All groups share one centre, and each spreads out both ways along 9 directions, with some noise.
In the rows, zero is written as 128.
Some rows, each with its group after it:
[215 138 137 107 132 103 163 128  97 123 119 159 158 112 136 188 134 117
 175 153 112]	D
[190 103 108 123 107 146 161 110 136 106 193 117 150  60 119 125 146 154
 215 109 130]	K
[101 113 130 121 148  89 136 116 156 100 170 105 139  85 126 196 195 115
 197 109 146]	L
[ 85 105 149 133 166 126  95 177 154 115  69 135  98 182 161 130 132  76
  75  96 133]	F
[154 145 109 169 113 140 124 115 145 124 212  99 158  81 138 170 157 123
 200 140 174]	F
[ 95 114 125 188 141 177 109  94 145 134 163 102 130  77 124  83 157 122
 144 117 184]	D
[186  89 113 123 122 159 159  91  87 122 209 139 137 104  96 106 123 141
 135 118  84]	D
[104 189 146 157 160 147 125  90 146  91 168 116 146 107 136 184 146 107
 142 130 107]	K
[105 152 125 139 112 113 135 135 150 112 144 122 181 139 113 168 101  86
  96 166 183]	E
[197 170 156 160 121 133 138 131 142 134 102 152  80 121 169 135 141 160
 205 146 107]	Z
[144 147 141  74 132 136 165 109 122  85 151 135 171 110  89 153 139 133
 204  84 130]	F
[106 138 119 183 173 155  99  81 165 120 162  73 132  40 177 133 163 155
 124 101 126]	Z
[210 126 125 131 130 111 189 140  97 128  84 156 190  95 129 219 117 100
 151 164 134]	L
[149 121 127  86 139 131 166 114 125  95 111 115 144  93 122 152 130 162
 164  83  76]	F
[ 93 151 125 142  93 120 144 106 114 125 148 171 102 188  78  92 110 104
  86 172 135]	Z
[143 133 135 168 138 145 126 150 127 139 115 144 155 135 141 168 105  73
  99 166 171]	L
[101 154 119 146 139 157 103  88 133 126 178  99  75 114 131 104 132 175
 114 114  37]	Z
[114  75  97  72 115  87 136 129 150 102 164 112  96 153 127  88 156 160
 133  73  90]	D
[140 225 128 112 126 126 141 115  96 137  93 129 225 124 113 211  64 125
  90 175 153]	L
[144 180 114 104 116 145 151 111 155 102 149 108 217 105 132 152  81 144
 120 112 168]	K
[126  72  94 105  95 112 150 120 130 132 129 120  87 114 128  43 134 198
  99 105  82]	K
[ 86 170 160 131 151  94 104 138 104 139 103 151 102 168 121 198 157  88
 139 166  94]	E
[102 158 130 166 109  73 110 115 123 154 139 150  73 167 139 100 168 123
 135 164 145]	F
[102 145 119 148 131  96 117 129 106 154  99 143 144 166 131 127 116  99
  62 161 165]	F
[130 178 145 149 155 116 116 103 144 132 142 127 162 100 158 181 126 110
  97 167 168]	E
[132  99  93 129 122 139 134 145 117 126 104 109 145 147 135  98 121 132
 121  76 125]	E
[116 186 121 141 136  91 122 133 156 118 155 105 152 123 164 239 129 111
 128 166 111]	K
[102 147 124 117 140 160 154  69 114 111 122 129 159 114  99  72 103 149
  73  95 113]	K
[137 162 116 129 108 159  97 156 121 121 206 107 155 168 115 168  99  94
 160 129 133]	Z
[150 131 140 135 125  88 100 186 136 131 122 127 105 153 146 196 172 101
 238 140 148]	K
[ 97 149 145 117 125 108 125 167 143 133  23 128 142 154 133 127 132 130
 155 109 193]	D
[ 98 132 150  86 149  83 147 113 105 131  79 148 109 123 109 150 141 145
 102 141  79]	L
[153  82 105 133 115 113 149 131 125 148  93 140 131 112 141  81 110 147
  74 137 145]	K
[ 61 110 133 127 135  94 148 103 154 100 118 131  83 119 119 127 173 131
 128 121  93]	E
[136 152 110 143 102 101 167  56 137 130 170 141 112  91 117  76 161 183
 149 144 136]	F
[201  98 141 148 124 184 135 126  71 158 142 174 141 126 102  99 105  92
 124 149 145]	D
[150 105 115  83 110 103 163 139 145 105 100 137 106 144 145  96 125 170
 128  82  84]	Z
[149 138 130 129 132 137 157  69 141 117 150 127 160  56 122 120 122 157
 114 134 146]	E
[173 106 157 116 159 125 163 118  82 144  62 152 133  62 116 148 167 144
 194 126 128]	Z
[159 110  98 112 113 139 173  82 112 113 182 109 165  62 105 126 134 168
 161 112 111]	K
[169 156 133 147 135 118 148 141 131 118 123 120 179  93 148 224 144  93
 200 150 163]	L
[133 131 186 118 150 157 128 118  77 146  96 176  99  93  85 128 142 125
 172 165 128]	L
[ 82 112 141 119 151 114 157  78 111 117 115 141 100  95 100 108 150 147
  80 124  76]	E
[ 85 147 130 120 134 117  99 153  59 164 112 141 135 191  77 157 128  90
 137 152 118]	K
[108 156 112 117 133 129 134 109 104 117 206 104 209 114  83 191 126  97
 147 133 162]	L
[103 137  97  99 110 146 131 114  85 152 139 121 203 132  72 112  79 123
  83 123 179]	D
[118 101 128 136 142 126 120 110  99 169  77 153 117 125 129  64 121 136
  51 141 151]	D
[163 138 130 162 127 185 116 144 129 130 168 107 155  92 135 176  99 117
 142 160 115]	F
[160  72 154 161 134 164 138 138 101 138 121 161 116 114 107 128 132  85
 141 156 136]	L
[172  93 146 146 126 154 150 137 124 126 131 158 166 105 106 119 131  84
 160 144 216]	E
[ 88  98 129 146 149 133 129 135  97 127 124 127 172 134  75 157 154  55
 149 119 174]	E
[100 156 177 150 168  97 110 129  84 149  97 147 104 123 114 206 191  85
 193 169 119]	Z
[ 68 156 103 134 139 106 107 112 138 122 165  87 130 143 137 171 140 122
 102 125  90]	F
[ 76 105 125 148 135 109  97 146 130 152  85 132  84 174 140  87 127 115
  52 135 128]	K
[125 139 120  89 132 165 143 121  94 106 171 103 165 122  79 181  93 129
 137 109  61]	F
[144 129 145 166 150 143 139 116 133 137  80 139 137  91 144 116 129 123
 118 140 166]	D
[154  99 104 141 135 132 119 162  50 172 146 125 186 149  98 168 144  70
 168 120 185]	F
[115  79 163 143 180 142 125 125  77 143  90 160 116 113  97 122 173  78
 149 117 148]	E
[101 170 141 176 144 131 119  96 117 144 125 133 139 122 124 152 123  97
 100 174 154]	Z
[152 144 154 166 123 177 106 134 150 138  93 134  83 131 159  47 122 158
 154 107 152]	L
[200 146 129 148  95 147 137 113 183 121 169 135 155  89 169 102  87 148
 120 159 195]	E
[123 152 153 154 146 103 124 124 140 115  98 135  62 110 161 156 180 146
 185 141  77]	D
[ 80 124  85 162 116 122 113  85 144 130 194  92  83  99 141 108 156 171
 103 130  66]	F
[158 127 169 132 138 178 113 148 143 111 133 148 122 155 131  88 117 100
 164 108 171]	K
[149 133 105 123 118 143 153 110 110 138 102 136 167 129 123  98  83 137
  65 124 135]	L
[109 108 139 123 142 100 102 105  72 186 146 141  89 113 102 102 176 132
 124 153 124]	D
[158 118 149 168 140 164 143 118 137 116 111 140  95  91 138 112 158 134
 184 116 128]	D
[ 96 148 115 117 106 110 163  75 100 127 116 152 120 147  93  90  96 162
  51 150  69]	Z
[131 101 129 140 159 142 116 121 140 126 100 113  91  91 162  90 149 161
 122  99  87]	Z
[198 140 155 152 131 131 144 160 104 156  55 171 156 140 141 132 101  89
 142 167 201]	Z
[109 170 133 126 125  89 141 158 129 118  99 128 165 165 128 220 123  88
 148 159 147]	E
[205 173  99 139  99 154 140 136 123 129 141 118 144 147 149 131 101 166
 193 102 100]	L

New rows, each followed by its group:
[121 169 138 149 113 141 116 113 117 136 159 135  65 128 121 155 114 166
 118 187  19]	F
[112 135 113  97 130 103 116 121  63 181 122 143 197 146  89 139  96 106
  50 162 181]	D
[ 92 173 141 105 123 102 141  94 154  82 192 128 135 147  99 118 161 121
 188  92 162]	F
[138  91 130 136 123 166 141 103 116 135 150 151 158 105  94  83 111 103
 105 141 175]	E
[166 108 131 136  94 156 161 111 153 112 190 141 175  84  97 114 105 116
 161 161 213]	E
[154 160 190 112 127 115 152  93 114 132 127 192  68 109 106 143 132 149
 127 212  78]	E
[167  84 126 119 121 157 117 168  96 148 149 155 148 178 102  98 110  72
 139 122 181]	D
[141  91 117 111 144 150 117 159  59 149 125 127 162 152  91 157 115  81
 143 106 114]	F
[150 107 137  91 133 113 141 141  54 147 102 160 187 172  81 123 134  78
 171  94 189]	F
[153  99 163 107 145 148 130 167 107 133  39 169  93 160 133 103 103 112
 103 120  99]	F
[169 172 136 148 128 156 162 127 138  88 128 132 156 115 138 191 106 121
 166 131 101]	D
[161 128 126 121 114 156 136 133 149 109 159 126 159 122 128 103 109 134
 159 102 168]	K
[ 70 129 124 160 151 145 105 108  97 137 164 118 133 143  96 125 136  90
  94 133 121]	K
[158  73  95  98 113 138 155 126 136 109 163 128 147 136 121  78 105 129
 100  89 115]	D
[160  94 100 151 147 129 127  97 132 140 177 127 186  83 156 116 126  95
  56 136 199]	D
[ 95 166  96  93 127  50 146 109 145 103 121 101 148 136 149 165 145 162
 103 107  89]	L
[ 65  97 148 128 158 105 140 119 112 122  88 145  95 131  99 138 181 101
 144 117 104]	E
[185 123 119 103 120 131 183  97  99 116 138 144 141 109 112 130 116 157
 153 119  70]	D
[167 130 132  94 118  99 144 179 137 119  88 152 138 182 141 162 113 108
 157 121 123]	D
[130 144 144 126 132 103 134 152 147 120  75 143  90 153 147 143 145 129
 165 118  95]	D
[133 159 112 109 111 137 154 101 110 101 199 107 166 114  85 178 123 144
 185 117  80]	D
[175  83 118 154 120 152 141 146 116 131 106 148 101 150 143  88 119 115
 119 119 118]	L
[145 132 125 134 136 129 140 109 109 160  74 145 194 100 133 117  91 117
  45 147 203]	D
[141 139 152  96 145 109 148 136 129 125  46 154 114 137 143 132 122 137
 100 121 108]	F
[120 180 116 123 109  91 167  94 121 111 147 142 161 133 100 177 134 129
 147 155 126]	Z
[119 123 138 110 112 128 134 155 145  99 103 122  89 158 120 110 148 142
 209  83 103]	D
[108 126 156 173 166 207 128  74 133 101 158 143 143 102 113  74 125  97
  93  93 165]	K
[155 177 145 104  97 103 150 137 103 133  86 173 114 189 121 146  93 140
 128 164  78]	Z
[119 126 132 130 127 123 118 169 151 136  66 132 166 164 143 120 109  91
 110 116 225]	D
[131 151  85 103  63 100 156 154 176  94 140  94 146 168 143 136 102 166
 145 107 116]	E
[106  95 155 112 149  90 131 139 105 129 117 156  68 149 103 144 169 104
 146 145  79]	L
[160 151 116 137 144 110 142  82 103 129 192 123 155  80 123 182 137 133
 124 163  91]	D
[138  75 124 151 151 133 112 162 115 141 101 119  79 122 149 128 177 119
 172 104  95]	F
[185 157 161  91 129 138 168 126 122 111  83 162 179 117 112 151 102 126
 170 127 166]	F
[169 131 145 169 156 128 120 125 119 158 106 151 163 107 157 152 126  82
  91 175 192]	D
[180 160 152 160 138 156 142 156 126 117 101 147 157 134 145 188 117  85
 186 145 152]	D
[139 137 125 117 117 115 130 132 137 119 163 117 109 118 126 154 164 142
 211 117  94]	K
[133 113 117  96  83 176  99 150 129 131 168 137 119 190  95  46  70 135
 105 105 139]	K
[178 168 113 142 148 151 108 134  92 157 125 122 201 126 143 168  93 100
 122 127 174]	E
[116 124 109 179 143 108  93 159 125 167  87 114 114 152 177 165 134 101
  74 161 119]	F
[ 81 108 137 104 135 115 166  86 100 111 137 136 106 109  68 124 159 142
 133 125  68]	E
[132 136 152 138 121 158 112 144 101 129 154 139  99 150 100 139 146 102
 213 128 110]	D
[150 153 116 153 131 102 138 134 127 149  79 133 163 114 160 163 115 120
  92 160 159]	F
[136 176 162 167 138 170 146 123 120 116  78 131 128  83 112 161 146 139
 234 128 136]	D
[127  91 134 145 146 108 141 100 162 111 119 125  55  85 163  80 187 166
 151 103  92]	D
[ 96 129 157  59 144  85 159  96  75 135  96 151 149  90  70 154 146 144
 133 141 114]	L
[151 175 150 210 143 178 112 105  90 166 159 145 123  96 114 149 133 107
 168 183 153]	Z
[129 130 135 108 162 134 123 165 117 126  67 126 141 144 136 183 108 102
 107 110 101]	F
[138  80 135 159 125 178  94 155 117 144 165 135 133 159 109  80 132  66
 149 118 199]	D
[178 134 167 152 138 145 139 149 120 127 100 158 104 137 137 147 134 102
 176 145 122]	D
[ 93 181 157 137 144  82 120 132 187 103 100 134  91 153 174 162 149 127
 123 138 120]	F
[204 176 155 105 120 148 167 125 170  88 106 151 154 105 157 143  88 156
 157 121 129]	K
[111 127 104 118 134 148 115 128  67 132 179  95 115 150  88 132 158 137
 196  67  48]	E
[ 92 138 196 121 160 160  87 125 126 144  94 152  97 109 103  88 158 123
 164 131 197]	L
[161 141 142  97 118 104 157 164 123 110  85 150 112 158 128 163 131 139
 193 115  90]	D
[114 137 168 171 163 118 149 109 151 117  61 145 111  69 150 172 141 121
 102 179 129]	L
[109 120 118 142 148 101 134 115 161 133  76 128 152 100 171 102 126 133
  41 125 188]	D
[149 130 125 126 138 113 143  95 120 110 192 127 110 101 131 161 164 142
 164 127  70]	D
[169 158 121 158 132 158 155 114 137  99 151 128 159 114 141 166 100 109
 117 142 116]	D
[128 141 119 127 129 147 164  76 122 102 152 110 124  60 111 127 157 183
 199 104  81]	D
[115 120 135 147 141  99 164 123 163 123  70 148 161 108 147 140 124 101
  73 150 208]	E
[ 76 141  83 108 145 118 118 130  78 125 124  90 115 168 101 149 155 142
 151  63  24]	E
[150 132 155 118 111 155 161 167 110 125  28 162 116 158 107 103  97 130
 163 110 123]	D
[125 130 162 134 136  79 138 128 153 124  75 164  92 150 156  89 179 128
 153 122 172]	F
[170 145 158 156 157 103 131 121 123 141 111 143 113  84 165 175 184 122
 203 159 135]	D
[115 137 118  99 123 106 163  80 100 130 110 133 127  92 104 113 139 184
 126 124  76]	D
[148  95 147 152 124 167 116 164 148 101 158 135  69 144 129 109 172 102
 237 100 124]	D
[113 179 137 143 133  85 134 118 144 111 133 128 136 120 141 201 157 112
 165 152 131]	Z
[ 79 113 117 156 125 130  79 146 118 145 180 111 109 175 108 130 144  77
 119 139 132]	K
[ 98 168 124 147 112 159 113 141 163  75 203  96 122 161 114 174 126 110
 194 100  93]	D
[114 199 130 119 135  93 114 134 121 136  92 129 120 164 158 181 107 137
  92 148  79]	E
[148 140 134 121 132  94 129 144 110 152  76 156 155 156 148 150  94 100
  63 158 146]	D
[132 193 126 108 116 130 149  92 113 118 171 130 208 124  95 171  97 123
 132 148 162]	F
[152 121 116 186 153 155 146  75 151 113 181 117 158  52 152 128 138 122
 108 135 142]	D
[ 89 107 119 151 140  89 117 129 184 101 129 112  81 145 179 110 168 127
 105 102 118]	L
[ 75  36 138 168 172 149 116 124 103 142  90 148  79 143 111  52 170  72
  85  99 144]	E
[130 134 120 120 107 110 168 110 133 114 119 141 132 136 120 107 124 145
 111 130 127]	Z
[115 163 179 117 113  82 144 150 154 105 127 161  81 143 122 204 161 107
 203 188 108]	E
[ 89 159 141 112 130 121  91 158  80 140 141 120 121 186  88 162 158  90
 207 122 128]	K
[ 73 159 155  92 143  92 124 126 153  86 133 133 102 175 116 135 172 109
 176  83 121]	F
[101  88 110 132 105 166 111 155 157 106 146 112 126 187 118  65 107 101
 119  83 166]	D
[144 158 121  75 113 116 149 114  94 134 116 133 160 128 103 111 117 165
 168  92 128]	L
[171 114 104 139 149 159 120 120 173 106 155  79 131  59 184 116 151 171
 179  69 119]	Z
[159  99 154 157 173 147 172  87  88 131  87 160 127  67 119 106 166 120
 164 113 135]	K
[158 127 116  60 129  58 138 141  85 158 120 143 153 155 119 167 130 128
 111 146 112]	D
[151 152 134 114 106 148 112 133 101 133 183 140  90 162  99 120 119 148
 170 137  65]	E
[164 160 122 106  65 124 139 149 144 124 151 157 113 178 117 118  70 148
 110 177 117]	E
[104  80 151 110 141 107 148 133  95 133  87 164  75 140  89  97 163 121
 148 122  95]	Z
[126 129 129 185 131 189 113 131 178 102 144 106 156 113 144 115 120  99
 160  99 195]	D
[162 155 142 151 152 109 161 105 131 122  85 152 124 105 169 160 124 135
  96 155 104]	D
[137 184 145 134 121 130 115 163 125 103 161 125 130 175 120 229 122  84
 198 148  89]	D
[161 134 106 147 149 180 119 103 124 139 145 105 164  73 152 105  98 158
  90 110 130]	Z
[ 93 121 137  80 162  80 116 161 108 129  70 122 129 156 129 186 138 107
 112 106  91]	Z
[ 93 115 132 155 154 133 162  38  99 125 157 123 131  23  80 131 200 153
 182 125 122]	Z
[114 145  95 106 109 127 133 109 129  97 215  95 177 132  98 163 123 132
 145 106 101]	D
[166  85 144 147 152 113 122 104  99 165 133 146 115  77 142 108 178 116
 154 146 163]	D
[174  87 109 128 125 101 155 123  64 161 105 140 143 109 114 125 176 136
 197 113 140]	F
[ 94 158 118 142 108 115 135 120 167  98 191 107 186 126 112 194 120  92
 133 161 180]	E
[130 118 113 133 132  40 161 103 140 138  78 145 131 115 162  97 200 150
 148 102 186]	F
[145  87 140 120 132 147 134 126 115 123 124 145 101 130 116  80 148 129
 159  97 128]	F
[198  89 162 111 138 194 159 150 103 124  69 159 163 107 116 103  81 119
 130 114 141]	F
[130 132  99 132 137 169 131 121 103 129 150 105 198 107 106 154  76 110
  82 126 125]	F
[139 164 144  92 124 132 147 122 163  94  97 127 135 132 134  96 122 167
 160  73 130]	K
